There are 5 ways to turn a row about zero (a turn may also mirror it). The second row of each pair is the first, turned, with some noise. The first 45 pairs use one turn. New pairs use 2 turns, one after the other, and a turn may come again.
Known pairs, each followed by its turns in order:
[  2  -3 -10   6  23  21   7   1]
[  5  -2 -22 -19   0  -2 -17   4]  j_236

[-22  -9  -7  15   2  19   4 -10]
[-18  12   5  -5 -16   2  18  13]  j_509

[-14  -4  -7  10  20 -10  12   4]
[ -2 -21 -17   5 -11  -3 -11  16]  j_236

[ 22  12  -5  12 -14  -9   2 -25]
[25 20 -3 21 10 -5  7 -2]  j_236

[  9  -3   1  -3  -4  20   2 -15]
[  9  12   0  -9 -15  -4  -4 -14]  j_65

[  2   9  -8 -16 -26 -16  -2   7]
[  7 -11  23 -22  -6   0  -4   9]  j_917

[  7  -3  -5 -22  -8 -11  -3 -13]
[  4 -12  -1  22  -7   5 -16  -8]  j_509

[  1   8 -14  16 -11  -5  -8  -3]
[  5   6  -7   7  -4  -8   4 -22]  j_486

[-17  18  10 -12 -34   0  13  21]
[  0 -22  20 -30  -7  12  -3 -24]  j_917

[ 13  32  11 -34  -5 -10 -14  -8]
[-15 -27 -37   8  10  16  -7   8]  j_486

[ 2  2 18  2  3 -8  8  9]
[-4 -7  0 -3 20  6  3 -5]  j_917

[ 2 26 16 17  9 -1  3 -6]
[-16   9   9   1  19 -13  15 -16]  j_917

[ 23   4 -26  42   2  -9 -19  -9]
[ 21   2   0  31  14 -27   8 -34]  j_486

[-15   6  -2  -9 -27  17  -3  -8]
[ -8  -2  28   6 -19  -8   1  -7]  j_509

[  3   3 -11 -14   5  -2  -2  -8]
[ -9   8  -2   0 -11  -8   7   7]  j_65

[  7   4  24  11  -9   5 -28   9]
[ 29  -7 -15 -13  18   1 -12  -8]  j_486

[ 22  20  -4 -12  15   9  -5  20]
[-25 -10 -15 -20   6 -20   0  10]  j_917

[ -2 -17 -23  17  11  -2   5  11]
[  9   2 -17  19   4  17  21   0]  j_65

[-24  27   8   1  11  14  16 -42]
[ 30  10   6 -10 -36 -31  -8   9]  j_236

[  1   4 -18   8 -29   9  -4  -6]
[ 13   3  15  -2 -27  -2   5 -13]  j_509

[  4 -36 -10 -12   6  -5  -7   2]
[ 0  6 -9 25  6 28  9 -2]  j_509

[ 15  20  -4  28   0 -18  17  10]
[  1   8  -7  36   8   0 -25   9]  j_236

[  1  -8  -8  -5  -6 -16  19 -19]
[ -9  -2 -20  17 -18  -3  -7  -9]  j_509

[  6   5  14   8  -6  -4 -13   5]
[  8 -17  10   2   0  -8  -7  -3]  j_65

[ -9 -15  -9 -26 -20 -13   9 -20]
[-36   7 -11  -7 -22   7  -4  -4]  j_65

[ 23   7   5  21  18  -2   1 -12]
[ 18 -19  10  23   6 -15   2  -1]  j_486

[  2 -15 -12  -3  30  -5 -18  -8]
[  5  -3   6   2 -14   4  37  12]  j_65

[ -2  17 -11  -6  -9  -8  -3 -13]
[  0  10  18 -10 -13 -10   9   5]  j_917

[ 18  15  27 -10  -2 -18  19  -5]
[-22  -6  23  -5  25  15  15   9]  j_917

[  2  -9  -3 -17  11 -19  15 -17]
[-18   0  13  21   1  18  -3  12]  j_486

[ 10  -6 -11 -13 -15  35 -19  11]
[ 26   4 -13  -2 -29  -4 -20  12]  j_65

[ 25   2  -7   7 -29 -15 -18 -25]
[ 16  11 -29  36   3   4  -7 -15]  j_486

[ -4  17  -6   1   8 -22  -1   4]
[ 11 -11   6  19  -8  11 -11   3]  j_236

[25 -5 17 -6 11 -7 -1  6]
[  6 -19 -12  -1  21   7  -2  -6]  j_509

[ 16  -1 -18  -3  -4  -4  12 -24]
[ -5   6  -4  32 -10  -4   7   8]  j_486

[  2 -10 -20   5 -13 -11 -20  -3]
[  4  -3 -13  13   4  12  21 -19]  j_236

[-13   7  -9   3  -9  12   1  19]
[ -2  20  18 -11  -1  -3   3  -7]  j_509

[  8 -20  14 -15 -23   0 -11  -1]
[-13   8  14  -6  13   4  31  -2]  j_236

[ -4  -1   1 -13  13   4 -11  -6]
[  1   5   8 -12 -11  -1   8  11]  j_65

[ -1 -11  18  13   8  -9  -6  -1]
[17 -3 17 -1  7 10 -9 -4]  j_486

[  5   6   3   5 -14  32  12   1]
[-24  -1   1   3 -13   3 -17 -20]  j_917

[ 25  -2 -25  -2  -7   5   4 -12]
[ 12  -6  -6  -5 -24  22  -9 -12]  j_509

[ 18  23 -24  -1  16   2  -9 -13]
[ 37   5  -9   0   4  14 -16 -10]  j_236

[  5  -6   1   5 -10  10 -25  -4]
[ 15 -12   9   4 -22   0  -8  -1]  j_65

[ 3 13 -4  7 -2 23 13 -8]
[-21  12   0   0 -11  -3  -5 -15]  j_917

New pairs, each followed by its turns in order:
[  7  20   5  -8  14 -11  11   4]
[ -2 -22  -6  11  10 -15  -6  -2]  j_236 j_917

[  6  16   9   3  -7 -15 -36  -9]
[ -4 -12  -1   8  31  -5 -21  19]  j_509 j_917

[ -4  18 -13  -9   6  14 -19  -7]
[  3 -27   8   6 -17  10  -5  -4]  j_236 j_509

[ 26  16 -13  29 -11 -29 -19  -9]
[ 11  31 -36   8  -3  -5 -30 -10]  j_236 j_236

[ -4  -4  -3 -14  32  -3 -14  -2]
[-11  -9  -1 -23  14  22  -7  -6]  j_65 j_917

[  7 -29   2 -24   4  30  -8  23]
[ 21 -16  15 -22 -11   3  25  28]  j_509 j_486

[  9   7   1 -12   0  -5  18  18]
[ 10  -9 -14  15  11  -7  11   0]  j_236 j_917

[ -4  -3  16   3  -5  11  17 -23]
[ 21  -7   1  -7 -21   3  17  -4]  j_917 j_486

[  5 -20  14   8   7  -3 -13  -7]
[ 10   6 -19   2  13   6  11 -11]  j_509 j_65

[-36   2  -3  18   6 -12 -14  -4]
[-28  18  -7 -21 -12  -4 -15   7]  j_65 j_236

[ 15  -5  15 -13   0  -1   7  -8]
[ 6  0 11 -3 -8 14 11 15]  j_65 j_917

[ -8   5 -29 -28   3 -11 -12  -5]
[ -9  32  -6   1 -12  20  -2 -18]  j_509 j_236

[ -3 -24   2 -17  13 -17  15   7]
[ -6  15  25 -17   7  -5 -12  12]  j_236 j_486

[-11  22  19 -20  -8 -13  -7   1]
[ -8  -8  10 -11  12 -22   9  25]  j_917 j_236

[  5  12   2 -20   1  -2  13 -15]
[-4 21  7 -2 -5  1 20 -9]  j_486 j_509

[  8  -4  -8  -9   6   6 -17   9]
[  1  10 -14 -10   7  -3  13   7]  j_486 j_917

[ 16 -19   2   3  10  -2  -8  -2]
[ 18  15 -15   0  -2   1   6  -9]  j_509 j_65

[ 10  -1  39  17  15 -11 -11   6]
[ -7  12 -36  -5   6   9   9  25]  j_917 j_509

[-11  15   2  -3  -5 -33   0   3]
[16 12 -5 -2  3 19 26 -3]  j_486 j_486

[ 11   6  12 -17   2  18  37 -19]
[  6  27  -2 -26 -11 -19 -27  -7]  j_486 j_486

[  1   3  24   4 -33  -8 -14  22]
[  2   3   6  12 -38 -21   6  18]  j_486 j_65

[ -1  19 -11 -11   6  12  -2   2]
[  1 -17  15   8  -1 -11   8  -7]  j_917 j_236

[-16 -16   8  -4  -4 -15  -3  -4]
[  2  14   1 -18  -7   6   9  12]  j_65 j_486

[  3   1 -17  18 -11  -1  25  18]
[ 17  -5   3  22  -3 -29  -3  -5]  j_486 j_509

[ 12 -19  -3   8  21  -1  -4 -19]
[-11  14  -7 -12   6  -4  -8 -30]  j_65 j_65

[  1 -20  -9  11   6   6  -4 -11]
[ -3  14  -6  -4 -10  11 -14 -11]  j_236 j_509

[ -8  13  29 -18  -5  23   3  32]
[  8 -10  15 -17 -27   5   6  37]  j_509 j_236

[ -4  19  10   7 -10 -13  10 -20]
[  1  -5   6   4 -23   7  24  -6]  j_486 j_509

[-29  -1 -45 -12 -14 -27  -3 -10]
[ -6 -12 -45   7  -8 -16 -31  24]  j_917 j_486

[  8  20  -3  -7 -20  20 -16   6]
[  4  -2   3  36   1 -12   8  -6]  j_917 j_509

[ 10   3 -17 -11 -22  -8  -5   7]
[12 28  0  2  1  4 13  2]  j_509 j_236

[-14  15  -4 -16 -11 -12  -8   0]
[  4 -14   4   3   9  14  -8  22]  j_65 j_65

[-10  -3 -22   9  11  -4 -26 -18]
[-10 -15   4 -16  13 -14 -27 -13]  j_509 j_917

[-10 -24  -7  -5   9 -23   8   3]
[ 16 -23  -2 -21   0  12  10  -2]  j_486 j_486

[13  5 19 -9 15  1 25 32]
[ -6  14   0 -21  34  17 -23  -4]  j_486 j_486

[-38   5  -5 -22   6 -10   3   2]
[ -6  -9  -4  29   1   2  26 -22]  j_236 j_509

[-29   2   9  -4  41  -5   2   0]
[-41 -12   1  11  20   4  12   1]  j_486 j_509

[  3  20  35 -18  17  -4  32 -18]
[ 28 -25 -28 -13 -11  30 -16  -3]  j_486 j_65

[  2  -1  -1  33 -10   4  -3 -21]
[ -8  11   2  33  10 -11  -8  -5]  j_236 j_65

[ -8   2   2  39  15 -13  16  -1]
[ -6 -11  27  32  15  11   4  -2]  j_486 j_917

[ -4 -12  22 -23 -29  25   9  -7]
[ 32  29   0 -13 -11  12  11   9]  j_917 j_486

[ -1 -11 -14  -2  23   6  -8   7]
[  2 -12   8  -1  -7  -3 -14  26]  j_486 j_236

[20 -9 -1  6 26 11 11 -8]
[ 12  15 -12 -17  -3 -19   6 -16]  j_917 j_917

[ 19 -20 -15  12  -5 -29  -1 -11]
[ 22  14 -12  17  22   4  19 -14]  j_236 j_65

[ 24 -17  13   2  -2 -11   0  -5]
[ 13  -6  16 -20  14 -11   1  -6]  j_917 j_486

[ 2  2  0 21  4 11 15 -2]
[  3 -19  14   0   6 -14   0  -9]  j_509 j_236

[  0   9 -16   3   4 -17 -14 -13]
[  4  22 -15   2  18  -7  -2  -5]  j_236 j_236

[ 10   9 -17  -3  -5 -11  -4  13]
[-13  -3  -8  -4  15   4 -14   5]  j_917 j_486

[-21  -7  22  -7 -32  13  13   1]
[-10 -12  11  -4 -17  35 -19 -12]  j_236 j_486

[  8 -18 -15   4 -16   0   1  12]
[ -9  -2  17  16   8 -15  -7   9]  j_486 j_65

[ -4   9  -6 -10   0   8 -27   7]
[-15  -2   7  14 -23   7   2  -1]  j_236 j_917

[  3  -2  26  23  10   7 -15   3]
[ -4   1 -27 -15  18  -2  19   2]  j_509 j_65

[-13   9 -15 -41   6  -5  34 -31]
[  5   3  13  27  26   4 -50  19]  j_236 j_486

[  4   1  10  15 -13  14  -6 -34]
[-21  13   9   5   3  -3 -34   3]  j_486 j_917

